The first 10 rows are patterns. Each new row is the sum of 2 different patterns, raised or lowered, with some noise. Before adding, each is slid sideways (what falls off one end comes back at the other) and multiplied by a number that may be negative. Names go in the order of the patterns.
In the rows, zero is written as 128.
Known rows, each followed by the names of its patterns:
[ 69 106  89  96 120 125 120 156 128  95 124 135 132 131 109 157 132 143
 175 201 112 117 125 126 104 126 137 120 114 151 115 140 159 112  92 127
 117 142 126 165 139  83 147]  k_369
[128 132 116 167 118 153  84 171  99 139 148 150 134 112 144 122 128 136
 106 132 130 146  93 121 129 121  94 122 108 104 142 123 157 136 124 125
 125 113 160 169 115 112  91]  k_184
[116 159 117 134 111 147  82 125 111 117 117 104 109 117 154 119 127 149
 147 163 127 150 133 167 129 101 129  94 133 122 130 138 134 145 121 114
 119 131 131 137 164 123 102]  k_16
[149 142 100  86 113 130 109 150 116 130 132 117 129 148 113 138 131 134
  97 139 182 106 109 151 128 169 117 133 144 119 183 102 130 145 108 104
 168 155 113 158  80 113 108]  k_973
[130 148 117 162 120  99 139 123 121 148 184 170 143 170 114 129 111 102
 138 155 119 130 114 151 134 147  87 173 132  97 118 150 192 131 129 132
 126 146 104 174 141 147 174]  k_710
[139 151  84 143 135 128 120 137 125 166 137 168 124 117 152 110 165 144
 113 113  94 125 149  70 145  99 146 105 127 145 121 149  89 108 165 111
 146 105 138 143 111 103 129]  k_473
[114 121 114 137 148 111 102  94 140 155  92 141 112  95 127 111 150 143
 103 133 111 121 110 163 131 124  86 175 123 170 127 153 129 122  77 140
  94 126 109 129 145 130 112]  k_555
[ 88 126 127 181 114  94 133 127 114 105 112 151 106 127 132 126 116 154
 165 138 129 180 130 130 134 106  79 160 159 143 164  92 141 122 113 159
 127 116 142 162 147 170 160]  k_609
[129 114 137  84  92 117 137 159 146  93 147 134 103 157  88 130  88  83
 152  89 139 165 104 106 138 171  72 133 108 118 150 165 139 121 160 107
 121  94 132 113  68 168 106]  k_82
[176 156 143  86 137 148 111 108 135 128 159 119 136 139 168 135 139 123
 128 130 152 105 108 155  98 108 160 153 154 119 106 109 134 111 148 138
 119 109 182 124 118 154 119]  k_374

New rows. What belongs after each?
[149 149 117 101 138 116 130 155 143 154 107 115 110 128 118 139 123 126
 106 163 118 132 138  93 169 154 125  95 113 145 109 103 134  98 159 118
 122 142 165 111 120 128 111]  k_973 k_374
[104 135 103 136 169 167 146 109 172 109 121  78 135 113  80 173 111 122
 135 155  76 118 136 124 150 136 106 167 153 107 173  83 131 101 102 126
  99 152 156 117  85 128 167]  k_82 k_374
[157 139  92 171 173  98 181 101 122 113  97 184 127 135 179 114 124 141
 208 104 148  98 176 159 209 154 160 172 126 101 129 123 133  84 179 143
 149 124 141 107 106 145 170]  k_555 k_82
[172 159 135 154 112 110 117 119 138 130 124 125 124 134 150 141 105 163
 134 115 126 147 159 132 127 119 116 123 110 149 133 122 158 139 139 133
 147 121 105 130 120 114 143]  k_16 k_710
[147 139 108 112 106 103 137 151 131 110 123 115 140 119 133 129 141 120
 135 121 125 124 124 127 116 117 119  97 124  95 125  93 119 126 120 143
 122 129 122 107 130 120 119]  k_16 k_374
[104 112 108  93  90  61  62 179 102 105  58 129 136 108  84 116 104 129
  94 115 123  80 100 133  94  97 102  95  97  95 128  91 148 159  67  84
  81 101 159  71 127 112  94]  k_473 k_609
[118 146 152 145 144 141 139 141 141 146 112 147 168 138 112 147 140 157
 116 140 137 123 176 124 156 152 127 125 158 145 149 177 108 124 110 150
 149 119 137 127 153 107 173]  k_184 k_973
[150 122 108 134 127 128 128 112  98 126  74 100 140  91  70 100 142 150
 122 143 135 132 141 119 121 134 113 103 145 133 100 125 113  91  95 114
 154 125 201 118 133 138 104]  k_369 k_609
[138 119 109 130 154  79 130 114 129 119 142 132 116 126 110 110  91 134
 114 104 153 109 124 114 122 115 125 111 122 123 135 106 129 150 104 155
  78 148  86 104 149 113 134]  k_184 k_82
[119 128  89 143 144 155 110 142 165 111 133 149 137 130 161 157 147 130
 112 103 155 115 113 135  91 154 115 151 139 112 167 120 119 141 145 120
  94 161 116 144 141 118 102]  k_16 k_82
[123 155 110 136 158 117 185 134 177 147 147 151 139 127 166 158 126 123
 172 137 157 136 129 119 142 128 118 154 141 145 134 140 166 123 152 154
 153 133 166 161 140 150 142]  k_184 k_82
[145 126 136 104 136  90  99 110 154 150 138  81 167 129 135 147 116 129
  97  69 151  83 134 142 113 123 137 147  83 127 106 126 154 142 120 104
 157 129 102 113 121  99  87]  k_555 k_82
[117 102 172  59 120  95  75 111 100 127 104 100 112 111 122  90 100  73
 123 136 111 117 113 122 145 128 100 122  98 112 102 126 113 121  86  83
 108 106 136 111  82 119  77]  k_184 k_609
[137 145 170 175 174 163 186 123 146 168 139 168 168 133 173 129 138 159
 174 150 106 180 148 128 153 137 134 149 112 159  87 172 151 164 161 189
 115 137 162 114 191 171 176]  k_973 k_555
[ 95  66 108  93  35 143  75  88  96 125  61  72  85 110 114 114  88 111
 132  88 145  78 105  65  63 111  65 126 138  76  79 109 149  36 104  76
  71  89 142 116  95 132  92]  k_369 k_82
[128 112  87 113  86  59  90  91  69 118 118 122 139 112  66 106 100 136
  80  81  91 128  65  88 114 119  77  61 101 101  94 116 107 122  72 119
  91  73 104  79  85  95 123]  k_710 k_609
[114  93 121  81 111  86 117 120 127  76 152  96 142  83 121 136  93 104
 130 104 126  97 111 126  93  96 118 104  93 113 122 107  71  80 108 100
  35 129 102  84 109 110 128]  k_369 k_555
[115 154 181 117 139  84 160 108  87  96 112 107 144 170 156 113 179 129
  98 135 118 100 121  89 132 131 159 121 154  68 153 134 113  63 146 187
 102 131  81  95 124 141 153]  k_710 k_374
[ 84  89 151 109 108 119 105  83 123 103 130  70  87 145  80 134 108  96
 132  99 118 130  88 160 100 142  65 121 111 131  73  96  98 121  61 118
  99 164  90 125 120 139 105]  k_473 k_555
[129 105 109 131 132  64 119 146  69 182 147 100  78  80 146 170 146 108
 148  80 116 124 132  71 121 112 102 118  67  85 124 149  67 112 147 119
 110  86  95 121  98 113  36]  k_973 k_374
[156 122 156 189 144  70 132 128 210 106 101 143 165 121 116 107 151 108
 150 110 108 141 125 147 169 153 204 122 109 117 113  62 179 169 135 146
 144 137 113 138 151 173 142]  k_609 k_374
[131 101  99 110 138  77 134 114  74 139  61  95 115 151 113  81 119 144
 103 121  87 130  87 100  78 128  78 119  89 110  78 132 133 114 133 147
  83  99  88 111 131 138 113]  k_555 k_374
[133 135 126 131 122 156  94 112 135  91 119 138 150 127 130 133 114 137
 125 130 106 105 113 138 135 125 154 140 151 132 144 107 143 129 119 109
 156 107 145 142 140 125 119]  k_710 k_374
[179 121 147 180 171 166 104 191 144 125 147 141 194 151 164 118 140 161
 124 148 150 141 156 161 156 165 177 136 123 152 130 171 198 173 160 124
 175 139 136 170 120 175 125]  k_184 k_710
[161  69 123 105 115 151 106  90 123 146 126 163 141  86 118 113 162 115
  82 127 118 109  86 109 160  90 109 130 117 125 134 151 134 115 185 109
 120 129  90  67 162 156 125]  k_973 k_609
[142 167 111 165 148 145 192 177 163 109 129 186 197 166 156 155 105 171
 166 170 144 119 157 148 150 171 139 190 115  78 190 158 138 151 120 124
 138 133 191  48 175 104 129]  k_973 k_555
[125 124  94 148  85 147 140 108 143 130 107  95 114 103 151 126 144 131
 129 146 170 121 118 123  89 131 131 110 127 110 116 132 121  95 137 142
  95  73 145 165 103 120  90]  k_973 k_710
[ 73 153 166 123  94 106 132  83 107 120 119 125 128 173 110 132 125 105
 134 146 120  38 154 120 102  90 129  86 119 102 130 150 164  97 141 118
 100 141 110  98  71 108 109]  k_82 k_374
[134  99  84  98 143  90 156 129 151 148 112 107 144 134 143 117 119 103
 168 106 143 146 122 129  72 134 144 126 139 102 139 104 116 123  96 136
  95 135 103 157 126 121 110]  k_710 k_555
[144 137 134 148 115 128 149 144 191 124 110 131 160 152 127 117 162  79
 119 138 138 116 127  92 116 150 136 141 141 132 162 135 147 150 168 136
 110 130 101 151 120 142 146]  k_16 k_973
[153  80  85 105 120  70  78  71 112 113 102  50 105  95  89 115  75  83
  94  89  93 100 120  97  67  69 112 140  83  98 101  79 105 127 120  54
 121  95  76  87  66  71  55]  k_82 k_374
[177 110 138 180 154 167 135 180  79 156 181 116 128 119 118 184 119 155
 149 187 108 140 130 170  92 159  72 114 136 102 119 208 145 187 125 127
 112 123 113 165 155 130 126]  k_555 k_374
[150 104 151 118 115 153  86 128  96  68 128  84 134 130 102 105 131 178
 101 112  89 108 124 180 128 122 163  88 119 101 122  92  58 138  87 148
 114 133  55 100 133 131 155]  k_609 k_82
[105 135 140 131 151 150 116 104 131 121 148 137 125 139 126 144 157 131
 110 150 106 131 152 148 138 101 147 148 150 146 130 156 139 134 145 132
 141 148 144 118 106 149 131]  k_473 k_609
[ 99 115 125  85 148 125 122 134 131  89 107 136 108 180 131 121 100 133
 136 157 123 135 107 105 121 115 113 115 111 102 151 110 121 132 158 138
  84 152 140 131 123  77 131]  k_16 k_973
[163 172 104 187 127 125 142 139 112 134 143 115 167 166 158 135 100 191
 175 130 130 168 163 150 137 137 146 150 105 181 138 148 164 164 142  87
 178 148 100 146 102 142 147]  k_973 k_710
[129 163 119 159 190 104 145 118 151 108 186 169 130 107  76 106 171  78
 128 136 104 153 122 173 166 112 145 104 106 140 155 103  87 188 111 133
 136 107 100  92 139  97 146]  k_473 k_82
[188 157 166 165 149 148 112 129 130 143 126 148 168 155 180 153 101 130
 140 174 137 148 138 116 118 151 119 158 109 154 102 135 117 147 152 124
 123 162 162 131 140 142 123]  k_16 k_609
[110  94  39  93 101 104 103  70 125  59  83  80  65  81  61  99  68  76
 117  85  96 112 103  34  46  76  44 123  88 111 123  71  75 108  86  89
  67  69  64 147  60  93  93]  k_710 k_609
[146 159 110 133 132  84 137 142 129 128  78 150  79 117 161 112 157 126
 157 161 151 138 115 110 130 144 146  97 123 100 118 112 101 117 102  42
 129 142 153  96 152 117 112]  k_369 k_82
[109 124 158 119  96 121 110 137  98 102 155  97 145 139 127  87 149 164
 121 111 170 123 139 121 105  84 170 152 139 150  88 135 128  95 138 134
  94 123 169 151 173 144  74]  k_609 k_374
[ 73  54  50 100  31  73  57 114  64  50  84  79  72  83  52  78  65  56
  15  70  82  87  52  80  49 106  78  83 103 103  53  59  67  95 101  71
  74  89  41  51  57  90  10]  k_16 k_374
[178  87 134 145 156 160 183 160 118 122 169 197 151 153 167 126 176 146
 145 147 173 137 162 147 171 149 190 158  93 173 147 124 153 117 161 157
 113 128 111 184 174 136 165]  k_184 k_973
[ 83 127 105 121 151  73 143 152 104 138 144  66  60 154 112 172 157 113
 108 101 133 179 132 108 145 121 143 146 136 100 116  99 169 100  92 116
 146  98  51 127 151  81 117]  k_973 k_609
[146 129 144 146 118 120  77 132 184  67 125 123 141 140 117 144 134 136
 141  92 156 127 125  91 165 159 104 131  93 124 129 109 149 111  95 110
 135 110 172 125 158 127 111]  k_973 k_473
[ 36 100  81  53 126  45 134  56 116  26  66  73  79 122  84  81 118  59
  72  98  64  77  31  53 129  44  85 100  97  50  88 125  34  81  67  42
  98  87  98  86  96  78  45]  k_473 k_82
[114 156  97 157  93 125 108 135 160 164  64 183  71 152  85 145 129 152
 121 133 163 160  87 126 106 160 126 116 153 139 106 128 125 194  99  93
 156 120 130 156  88 130  66]  k_473 k_555
[103 175 128 168  99 130 124 117 127 124 161 151  99 141 116 165 115 124
 150 159 113 128 140 161 108 138 131 162 117 138 105 118 125 121 143 119
 138  83 139 161 138 181 108]  k_973 k_473
[145 129 123 154 128 119 139 157 110 110 155 113 145 132 131 103 134 152
 116 149 143 143 109 124 159  99 152 135 150 143 153 141 145 131 127 117
 150 118 150 129 119 168 138]  k_710 k_82
[130 125 121 123 169 127 163 154 166 172 116 133 142 110 110 156 124 113
 143 129 171 121 130 122  99  70 170 173 128 125 126 137 131 132 174 111
 162  94 144 125 169 152 159]  k_369 k_184
[117  64 113 140 144 136 103 126  89 117 124 135  76 148  91  81 117 123
 117 116  90 104  93 145 118  94  73 134 120 100 132 135 119 132 127 102
 129  79 111 118 119  98 132]  k_184 k_973
[ 74  41 139 114 124  89 144 154 120 165 132 117 135 108 100 122 159 142
 143 114 126  93  84 164 139 180 113 165 144 150 111 178 110 145 161 141
 146 142 135 116 115 125  97]  k_369 k_16
[132 161 151 142 137 118 145 166 130 167 119 133 150 137 159 161 130 167
 141 161 135 166 161 136 137 185 138 168 132 162 158 119 123 142 135 137
 135 156 155 159 120 132 159]  k_473 k_555
[113  82 116  93  77  77 132 115 107  84 145  66  92  86  71  49 101 106
  97 137  60 103 103  95 139  92  98 106 144 108 108 119  43  96  90 135
  89  72 108  89  73  71  83]  k_16 k_609
[131 125 101 107 123 114 120 149 131 123 127  81  90 106 122  96 118  78
 107 111 108 110  90 112 124 125 126 113 115 127 106 135  76 125 133  80
 116 113 122 161  98 109 132]  k_973 k_82
[144 154 193 106 111 123 124 180 131 131 178 111 162 155 141 111 124  82
 118 167 145 135  93 164 177 132 139 155 159 163 130 158 133 126 152 167
 104 114 127 129  95 135 153]  k_555 k_609
[140 189 191 166 156 125 164 144 158 175 159 140 139 222 147 153 185 148
 218 186 174 109 187 183 143 144 184 163 201 164 160 173 184 161 172 155
 162 169 167 116 147 195 150]  k_184 k_374
[179 189 140 166 147 159 168 139 165 157 167 217 118 169 109 178 122 121
 162 178 133 189 199 198 161 173 134 159 143 130 166 166 125 162 153 192
 145 146 136 178 162 143 141]  k_710 k_555
[182 176 127 148 153 165 147 174 153 157 182 138 168 183 168 123 128 153
 137 137 128 144 149 126 119 144 149 153 168 156 140 157 161 143 143 162
 154 131 131 144 125 135 156]  k_16 k_710
[106 124 129 134 128  85 153 124 150  97 109 110 114  97 106 116 106 154
 118 158 159 104 131 123 117 150 183 130 116  87 111 120 129 153 114 158
  72 182  98 153 163 135 149]  k_184 k_82
[137 146 117 146 157 145 109 160 141 127 127 130 126 191 151 173 115 140
 177 126 171 161 142 138 106 150 159  96 156 126 144 107 137 154 113 158
 112 124 181 153 142 110 144]  k_473 k_609
[116  78 116  90 155 149 111  79  93 115 119  77 106  89 106  65 128 107
 113 157  64  82 156 125  96  96 112 122 112 113 122 120 156  60 124 101
 116  99  87 135 136 124 143]  k_473 k_82
[130 130  82  77  75  58 157 113 117  71 133 161 105 106 122 139 132  99
 163 111  91 107 149  81  83  91 127  30 111 101 101 128 144  69  75 119
  73 148 117 134 154  84 132]  k_16 k_609
[112 123  98 122 121  82 136 122 122 107 139 135 137  96 188 115 151 120
 143 141 128 135  90 150 133  86 117  85 134 100 111 102 134 142 116 134
 141 119 117 114 122 104 128]  k_16 k_473
[169 190 151 182 165 158 159 171 200 187 155 151 166 168 178 203 160 160
 155 184 199 160 183 170 155 180 152 200 212 150 174 175 173 181 199 183
 182 143 237 164 212 185 190]  k_973 k_555
[162  93 138 129  98 165  69 125  78  53 103  97 142 162 103 119 136 161
  75 138  91 123 139 141 146 140 157 111 110  93 106 105  95 151 140 139
 135 152  88  92 118 117 155]  k_369 k_82
[114 118 118  91 101 134 121 137 111 124 125 106 106 124 140  84 128 122
 134 108 115 127 109 129 108 132 133 122 134 109 142 116 130 118 121 124
 124 126 118 142 120 120 137]  k_184 k_710
[110 135 141  96 112 110 150 113  87 146 108 128 103 144 101 107 133 128
 147 126 114 128 112 110 135  95 129 120 112 142 116 120 143  99  98 131
 156  85 125 103 125 136 150]  k_710 k_82
[162  93 131  96 139  89 100 126 140 166 140  91 139 136 110 160 119 128
  79  85 169  89 142 149 121  82 136 153  75 126  97 108 140 177 131 121
 170 124 145 100 147 120 104]  k_16 k_82
[138  99 150 130 162 144 104 110 112 128 133 113 130 117 164  93 116 141
 135 113  90 146 123 109 120 133 136 101 108 127  68 124 102 127  98 116
 133 112 146 126 111 103 111]  k_16 k_710
[130 156 107 141 131 129 139 120 139 132 119 119 158 139 154 129 161 167
 140 149 148 163 162 128 163 116 138 150 131 167 152 143 126 113 133 154
 109 156 148 146 110 131 169]  k_16 k_473
[173 135 156 148 110 132 117 131 137 140 128 130 115 113 158 136 143 150
 120 148 118 138 120 152  90 165 119 123 117 135 124 116 137 153  99 149
 105 128 103 156 138 157 129]  k_184 k_555
[115 122 135  92 118 122 140 164 120  86 168  86 135 129 148 125  80 140
 124 159 145  98 152 115 135 128 111 138 149 131 100  82 160 111  89 123
 130 112 141 116  98  71 120]  k_473 k_609
[135 135 119 122 116 135 139 174 133 110 110 180 138 126 138 166  73 119
 105 131 139 125 115 137 148 122 140 168 123 173 142 142 146 145 121 102
 164  99 129 142 151 142 142]  k_16 k_374
[114  81 119 118 129 118 107 127  74 120 106 121 133 127 102 101 127  77
 100 110 111  61 117  72 118  95 106 114  81 151  91  82 137 135 130  79
 158 107 151 112  69  84  69]  k_16 k_82
[152 107 122  83 163 123 114  57 156 113 166 127 144 106 145 107 110 131
 146  81 104 115 138 137 135 116 134 115 133 124 126  48 141 158  74 146
  68  75 111 156 136 120 124]  k_555 k_374
